There are 6 hidden switches. A switch that is on adds its own fixed numbers to the row, and there is some noise. The rows also spread widely along 6 directions, which tell nothing about the answers.
Known rows, each followed by its switches (1 for on, 0 for off):
[-13   2  -9   7   5 -23  17  -7 -18   9  -7 -17 -19 -10 -15  20 -11  15
   2  17   4  13  -1  28   3   0 -12  -2 -15  26 -39  26 -25 -18   3]  1 1 1 0 0 0
[-23  14  20   2   0 -10   2 -25   6 -16  -2 -15  -9  10 -21  -5  -6  16
   8  36 -50  31   7  15   3  -8  -8   8 -20  12 -36 -18  14 -16  16]  0 1 0 0 1 1
[ -6   8  -8  21   4 -20   8 -20 -10   5  -2  -3 -17  -4  -7  11   0   8
  -2  25  -4  14   3  20   0   7 -14   4 -16  13 -43  20 -16 -20  -9]  0 1 0 1 0 1
[-11   3  -3  10  11 -24   9  -9 -27   6  -6 -10 -17  -5 -13  16  -7   9
  -6  18  -7   9   5  18  -4   3 -17   1 -13  19 -31  12 -18 -18  -4]  1 1 0 1 0 0
[-15  11   0   4  24 -28   7  -8 -37  -1   5 -19  -9   1 -21   7 -13  10
  -5  21 -26  12   8   0 -14   2 -11   4 -24  17 -19 -14   1 -16  -9]  1 1 0 1 0 1
[-24  12  -8  10  10 -17  10 -11 -13   9   0 -16 -29   7 -22  11  -9  21
   2  29 -19  18   4  31  -3  -7  -8  -7 -14  36 -38   9 -20  -9  19]  0 1 0 0 1 1
[-13  10  -3   5   8 -21  17 -13 -11   4   1 -15  -9 -10  -9  18  -6   3
   5  22   1  13   1  10  -1   4  -4  -1 -19  22 -39  14  -8 -17 -12]  0 1 1 0 1 1
[-15   6  20  22  26 -16  22 -23 -18 -11   1   2 -16   3 -13  10  -3  -7
  -9  21 -15  10  16 -17 -11  20 -16   9 -19  23 -26  -7  -2 -16 -18]  0 1 1 0 1 1
[-16   4  11   1  13 -18  11 -10 -20  -4  -7 -11  -8  -8 -15  12  -7   7
   0  18 -17   9  11   4  -1   7 -10   5 -20  15 -23  -1  -5 -17  -9]  1 1 0 0 1 0
[-16   6   0  10  14 -25  12 -20 -23  -4  -5  -3 -15  -4 -13  14  -8   8
  -6  23  -6  16   3  16 -13  12 -20   8 -15  23 -25  11 -11 -18  -6]  1 1 0 1 1 0
[  0  -3  18   3  -2 -18   7  -8  10  -9  -5   0  -4  -4 -10  14 -10  -3
  -4  23  -4  13   9   3 -11  11 -11   4  -4  22 -24   1 -13 -18 -10]  0 1 0 0 0 0
[-18   3   1  -3   8 -19  14  -3 -11   6   7 -21 -22   1 -10  20 -20  12
  -4  19 -20  19  -1   9  -6  -8 -15  -7 -11  38 -31 -11 -22 -18   4]  0 0 1 1 1 1
[ -9  12  -1   0  -4 -23  10 -20  -9  -2  -8  -7  -4  -6 -10  14  -8  10
   5  26  -4  16  -1  20  -1   0  -7   5 -16   9 -36  19  -7 -20  -5]  0 1 0 1 1 0
[ -7  -7   6  20  24 -21  18 -13 -12   1   4   8 -29  -6   1  21  -3 -17
 -16  26   6  11  15  -7 -17  21 -24   3  -8  45 -31   3 -27 -15 -16]  1 1 0 1 1 1
[ -8   5  -4   5   0 -34   9 -12 -10   1  -8  -6  -8  -8 -14  17 -16   9
  -5  21  10  16   0  27 -24  13 -14  12  -7  31 -26  27 -17 -16  -4]  1 1 0 0 0 0
[-14   8   6  18   7 -31  15 -26 -18 -11  -1  -2 -14   1 -14   9  -8  13
  -6  17  -9  21   1  22 -10  11 -29  21 -13  19 -32  18  -8 -25  -1]  1 0 1 1 0 0

New rows, each followed by its switches (1 for on, 0 for off):
[-11  10  -5  17  22 -32  12 -19 -28  -2  -3  -3 -13  -1 -14  12  -8   5
  -8  23  -5  12   7  11 -22  14 -17  12 -19  24 -29   9  -7 -17 -13]  1 1 0 1 0 1
[-24  11   1  21  31 -27  15 -18 -41  -2   5  -7 -27   7 -20   5  -9  13
 -12  19 -28  17   6  10 -19   8 -28   8 -22  29 -19  -4 -11 -15   3]  1 0 0 1 1 1
[ -5   1  11  -3   3 -21   6  -7   2  -4  -3 -13  -2 -12  -7  13  -7  -3
   0  24 -15  12   8   2  -6   5  -6   6 -19  16 -27  -6   3 -20  -9]  1 1 0 0 0 1
[ -6   8  -5  -6 -16 -20   5 -12  15   8  -7 -12 -10 -14  -2  22  -8   5
   8  28   5  19  -3  28  -1  -1   3  -3 -15  19 -44  24 -14 -17  -1]  0 1 0 0 1 1
[-22  15  -2   6  22 -32  17 -17 -45  -3  -6 -21  -7   4 -32   6 -12  20
   3  15 -24  10   2  17  -6   4 -12  10 -27   5 -21  10  -3 -16  -2]  1 1 1 0 0 0
[-24  14  13   6  15 -28  13 -29 -19 -12   0 -19 -12   2 -16   4  -9  15
   7  27 -28  29   2   9  -5   3 -16  18 -27  18 -34  -9  13 -25  -3]  1 1 1 1 1 1
[-14   0   8  17  13 -20  15 -17 -14   0  -2  -6 -21   2 -13  15 -11   7
  -7  24 -11  20   6  14   0   5 -25   8 -11  32 -37   4 -19 -21  -3]  1 1 1 1 0 0
[-11  -5   6  10   6 -12  11  -6   3   5   1   0 -28  -2  -3  20 -14  -3
  -9  26  -7  14   9   8   2   1 -20  -8   2  42 -36   0 -33 -15  -2]  0 1 0 1 1 0
[-11   2  11  13  16 -24  18 -26 -20  -9  -4   0  -9  -9  -6  20  -4  -6
  -5  16   1  13   8  -6  -4  19 -18  12 -22  15 -33  10  -5 -24 -25]  1 1 1 1 1 0
[-12   3  14  13  11 -20  13 -14  -5 -10   0 -12 -13  -4 -12   9  -7   8
  -2  18 -23  18   5   4  -1   5 -20   9 -19  18 -31   0  -5 -24  -5]  1 0 1 0 0 1
[-17   4  -5  16  36 -22  20  -2 -35   8   2  -8 -26  -2 -17  15  -5  -6
 -12  18  -9   2  13  -5 -14  15 -14  -8 -21  31 -21  -1 -20  -9 -11]  1 1 0 0 1 1
[  6   7  25  -6 -10 -21   6  -7  19 -18  -1  -6  12 -11  -5   9  -9  -5
   0  20 -13  15   6 -10  -9   8  -4  11 -14   8 -23  -6  10 -27 -21]  0 0 0 0 0 1
[ -8   2   8   9  15 -23  18 -15 -21  -2  -8  -7  -9 -14  -6  19  -4  -4
  -3  14   5   8   6  -2   1  12 -12   7 -22  13 -30  16 -12 -21 -20]  1 1 1 0 1 0
[-13   7   5  10   7 -19  16 -12 -13  -3  -6   0 -13  -6 -14  16  -8   1
  -6  23   1   9   6  12 -10  13 -10   4 -12  19 -26  15 -16 -12  -7]  0 1 0 0 1 0
[-21   7   0  27  22 -20  21 -21 -15  -1   3  -1 -29   6 -16  14  -8   7
  -8  24  -6  17   8  17 -14  14 -21   5 -13  38 -37  15 -21 -11   0]  0 1 1 0 1 1
[-11   3  -3   8   7 -16  16  -8 -15   9  -6  -5 -17  -9  -9  19  -2   2
  -4  19   5   1   7  13   5   4  -6  -7 -14  13 -36  24 -25 -11 -10]  0 1 0 0 1 0
[ -6   6  12   4   5 -25  11 -15 -10  -9   0 -14  -8  -6 -11   9 -11   9
  -2  19 -20  22   2   3  -1   1 -18  10 -23  15 -34  -3  -1 -28 -10]  1 0 1 1 0 1
[-21  12  -5   8  -6 -20  11 -17  -6   6 -10 -21 -20   4 -22  12 -10  31
   9  23 -15  23  -4  48   8 -11 -12   1 -13  22 -51  28 -19 -17  19]  0 1 1 0 0 0
[-16   9   8   3  -7 -16   7 -18  -3  -8  -2 -12 -16   3 -13   6 -12  19
  -1  25 -27  23  -2  27   4  -8 -20   6 -11  17 -35   5  -9 -19  10]  0 0 0 1 1 0
[ -9   1   4   1   9 -27  16  -3 -18  -1  -4 -13  -7  -8 -12  16 -12  10
  -5   9  -5  10   0   6  -5   4 -16   4 -13  19 -23   7 -13 -19 -11]  1 0 1 0 0 0
[-27  12   5  -1  11 -31  18 -14 -19  -6  -4 -19 -13   5 -22  15 -22  19
  -1  19 -16  24  -1  22 -17   0 -16   7 -14  36 -23   0  -8 -14   8]  1 1 1 0 1 0
[ -9   2  11  -2   4 -20   6  -1  -4  -6   2 -20 -10  -1 -18   6 -12  10
   0  21 -34  17   6   0  -2  -4 -14   0 -15  19 -23 -14  -2 -20   3]  1 0 0 0 0 1
[-15   3  -2   6   8 -24  12 -13 -22   1  -4  -8 -20  -8 -11  14 -14  10
 -11  17  -7  15   2  17  -5   2 -22   2 -12  22 -26  10 -20 -20  -1]  1 0 0 1 1 0
[-13  -2   5  30  24 -22  21 -12 -33   1   2   2 -27   8 -16  13  -9   7
 -16  14  -9   8   6  10  -2   9 -31   3  -8  25 -30  13 -29 -17  -8]  0 0 1 1 0 0
